There are 3 ways to turn a row about zero (a turn may also mirror it). The second row of each pair is the first, turned, with some noise. The first 27 pairs use one turn. New pairs use 2 turns, one after the other, and a turn may come again.
Some pairs, each with its turns in order after it:
[ 29 -16  11  27 -49   9 -28   7]
[ 20 -51  -6  19  -4  29   3 -21] : (0)

[ 44 -44  45 -31 -21 -21 -31  24]
[-41  18 -30 -24 -17 -52 -43 -24] : (2)

[-41   4  14 -21  31  38  41  17]
[-15   2   9 -27  15 -67  -3  27] : (0)

[  6 -47 -31  15 -15 -14 -10 -27]
[ 21  27  18  -6 -27 -40   4  36] : (2)

[ 34  29  35  31  29  -2 -49 -41]
[-19   5 -53   1  30  31 -35 -53] : (0)

[ 28 -36  35  27   3  -7   9   7]
[ -5  -8 -24 -44 -32  27 -16  19] : (1)

[ 13  50 -12  44 -21  -8 -47  25]
[-28 -17  12 -43  63   0   2  39] : (2)

[-29  28 -51 -44 -37   9   3 -47]
[-57   6   5 -13 -67  18   1  43] : (0)

[ -2 -18  24 -43 -38 -44 -19  31]
[ 14  21  17  20  -8  -1 -61  47] : (1)

[  7 -40   3  49 -50 -36 -22  -1]
[-19 -13  19 -39 -21 -62  13  31] : (2)

[-19 -33   1  46 -33  12  45  -6]
[-16 -59  10 -28 -48 -12   1  -5] : (1)

[-23  22  26   6  22 -22  20  -3]
[ 19  30 -14 -22   2 -27 -27  -2] : (0)

[ 50 -32  34   3  33  39 -48  15]
[-14  28 -33  -7  -6  84 -10  -7] : (1)

[  6 -42  44  20  14  31  36   6]
[ -5 -25 -28 -41 -33  29 -27 -31] : (1)

[-24  -6   6  27  -5  32  23   7]
[ 15 -33  14  21   6  -9  33 -13] : (2)

[-15  15   3 -44 -27 -45  -5   6]
[ 10  26  34  21 -37  11 -38  18] : (0)

[-26 -44  13   2  18  -7 -39  45]
[ 12   2  53  26  17 -26  14 -52] : (0)

[ 29 -20  43  -2 -29 -11 -26  -3]
[-50   9 -20 -17 -10 -38  -1  -8] : (2)

[ 14  26 -11 -37  34   4 -21 -44]
[-16  58 -10  16   0  45  -2   2] : (2)

[-26 -49  12  34  10 -17  16  -2]
[ 34   5  23 -41   6  -7  29 -32] : (0)

[ 47  10   7  33 -40 -11   9 -18]
[-37 -10  18 -46  11   2  10  36] : (1)

[  0 -31 -45  -7  -4  30 -38  28]
[-28  20   7  52 -39  30  18  -8] : (1)

[ 45 -23 -49 -13  -2 -43 -10 -29]
[ 24  58 -14 -31 -25 -12 -18  42] : (2)

[-19 -33  25  -9  18  34 -16  26]
[ 17  -5 -10  21 -25  41 -19 -29] : (1)

[ -7 -27  36  16  44  13 -35  40]
[  7  -5  18  15  48 -35  -1 -60] : (0)

[-38  -9 -34 -25  32   4   7 -18]
[  6  -8 -25  43   4 -31  11 -28] : (1)

[-22  37  13  50 -28  40  -8  35]
[-14 -57  15   5  58  -8  32   2] : (2)

New pairs. What belongs after each?
[  3  12  -3  26 -18  47  47 -50]
[ 73 -23 -26 -20  -8 -10  36  -5] : (2) (2)

[-19  25 -20  18 -48  -6  -3  -1]
[ 29  -1  32  15  21 -27  28   0] : (2) (0)

[ 11 -39 -45  34  11  -3 -16   4]
[ 27 -24  -6  -6 -42 -20  26  35] : (1) (0)

[-16 -12  32 -40   7  19  44 -51]
[ 16 -21 -15   9   7 -24  64  50] : (2) (2)

[-28  43  25 -49  28 -46 -16  30]
[ -7 -35  10  63   8  63  -1 -23] : (2) (1)

[ 41 -40 -11 -34  -2  36 -20  -1]
[ 20 -38  31  34   1   8  34 -25] : (1) (1)

[ 43   6 -30 -40 -14  23 -34  12]
[ 49 -23  30  -7  14   8  29 -32] : (1) (1)

[-36  48 -40   2  41   0 -44  18]
[-28 -21  -8   7  62 -44 -27 -34] : (2) (0)

[ 11  -3  27  -3  31  29  20 -14]
[-13  -3 -35 -42  -7  15   0  15] : (2) (0)

[-28   7  14   0   9  13  30  45]
[-27  -9   1  -6  38  12 -18  36] : (1) (1)

[-46 -23 -34  24 -21   7   0 -31]
[  9 -26  31 -25 -28   4 -20  48] : (0) (0)

[ 34 -28  28 -29 -25 -14   9  45]
[  5  20 -21 -43 -21  55   2   1] : (0) (1)

[ -5   7  28  19  50   2 -26 -14]
[ -6  38  22   9 -12  48   9  20] : (0) (2)

[ 15 -26  10  -3  46  12 -24  -2]
[ 18 -12   0 -12  57   0   5   1] : (2) (1)

[-44 -26  -9  19  39  10  24 -41]
[ 11  10  11 -32  -7  50  51  18] : (1) (0)

[ 37  -9  32  32 -42 -25  41  -6]
[ 45  -7 -24  10 -46  -8 -39  30] : (2) (2)

[  7  46  27  45 -18 -20 -19  33]
[ 17   8 -45  41 -21 -10 -41 -34] : (2) (1)

[  9  49   1  31 -26  -3 -13 -21]
[-25 -21   0  12 -37  21  46   7] : (0) (0)

[ -3  11 -40   0 -31  27  30  -1]
[ 41   3  -5 -41  17 -28  -3  -9] : (2) (2)

[-27   6   9  28 -27 -40  26 -35]
[ 34 -40  43   1 -12 -11   7  34] : (2) (0)

[ -4  26   5  25  11 -48  47  33]
[-16   8 -57 -29 -24  19 -43  11] : (1) (2)

[ -8  39 -32  -8  37  26 -17  14]
[  5  17 -18 -17  15  45  27 -39] : (2) (1)

[-47  24  48  37   1 -44   6 -16]
[-32  46 -41  -3  -2  10 -15  55] : (0) (2)

[  6 -39 -12  29  38   2  -8   6]
[ 22  15 -13   4 -22  40  24 -25] : (0) (2)

[-10 -14 -17  42 -45  18 -30  26]
[  2 -14  23 -45 -32   0 -34 -38] : (2) (2)

[ 21  50  24 -45 -19   1   7  30]
[-57   6  13   4  -6  -2  56 -20] : (2) (0)

[ 41  17  43 -46  10  40  -3 -20]
[ -8  17  73  12  17  -2 -33 -23] : (0) (2)

[ 44  48  -8 -17 -12  27  44 -48]
[ 54 -11 -54  32  27 -32 -14 -19] : (1) (1)

[-16 -13   1 -39  40  15 -26 -39]
[ -7 -28 -58  -3 -25 -21 -21 -18] : (2) (0)

[ -6  48  46 -40 -42   0   5 -30]
[-17  28  19   8  57  -6 -20 -60] : (1) (0)

[  7   5 -43   9  47 -33  -9 -26]
[ 26  37 -24  -1 -12  -6  35  42] : (1) (0)

[ -8 -18 -43 -29  33   3 -27  -5]
[ 43 -29  11 -14  15 -18  -4 -33] : (0) (1)

[ 25  22  14 -29  15  11  40  13]
[-27  28   6   9  -6  46  -7  18] : (1) (2)

[-28  26 -19  21 -48  13   8 -48]
[-40 -18  41  46 -20 -20 -25   9] : (0) (1)

[-49  21 -45  37  47 -44  13 -47]
[-22 -34 -71  34  32 -29   8 -57] : (2) (2)

[ 34  -7 -42  51 -42 -33  44 -35]
[ 38   1  -2  20 -45 -64 -62   4] : (1) (1)

[-24  32  40  45   2 -15   1 -21]
[  1 -24  38 -48   2 -34  -3  28] : (2) (0)

[ 36   7 -33  14 -20 -46 -25 -39]
[ 43  31  10  -8 -46 -32  -6 -29] : (1) (1)

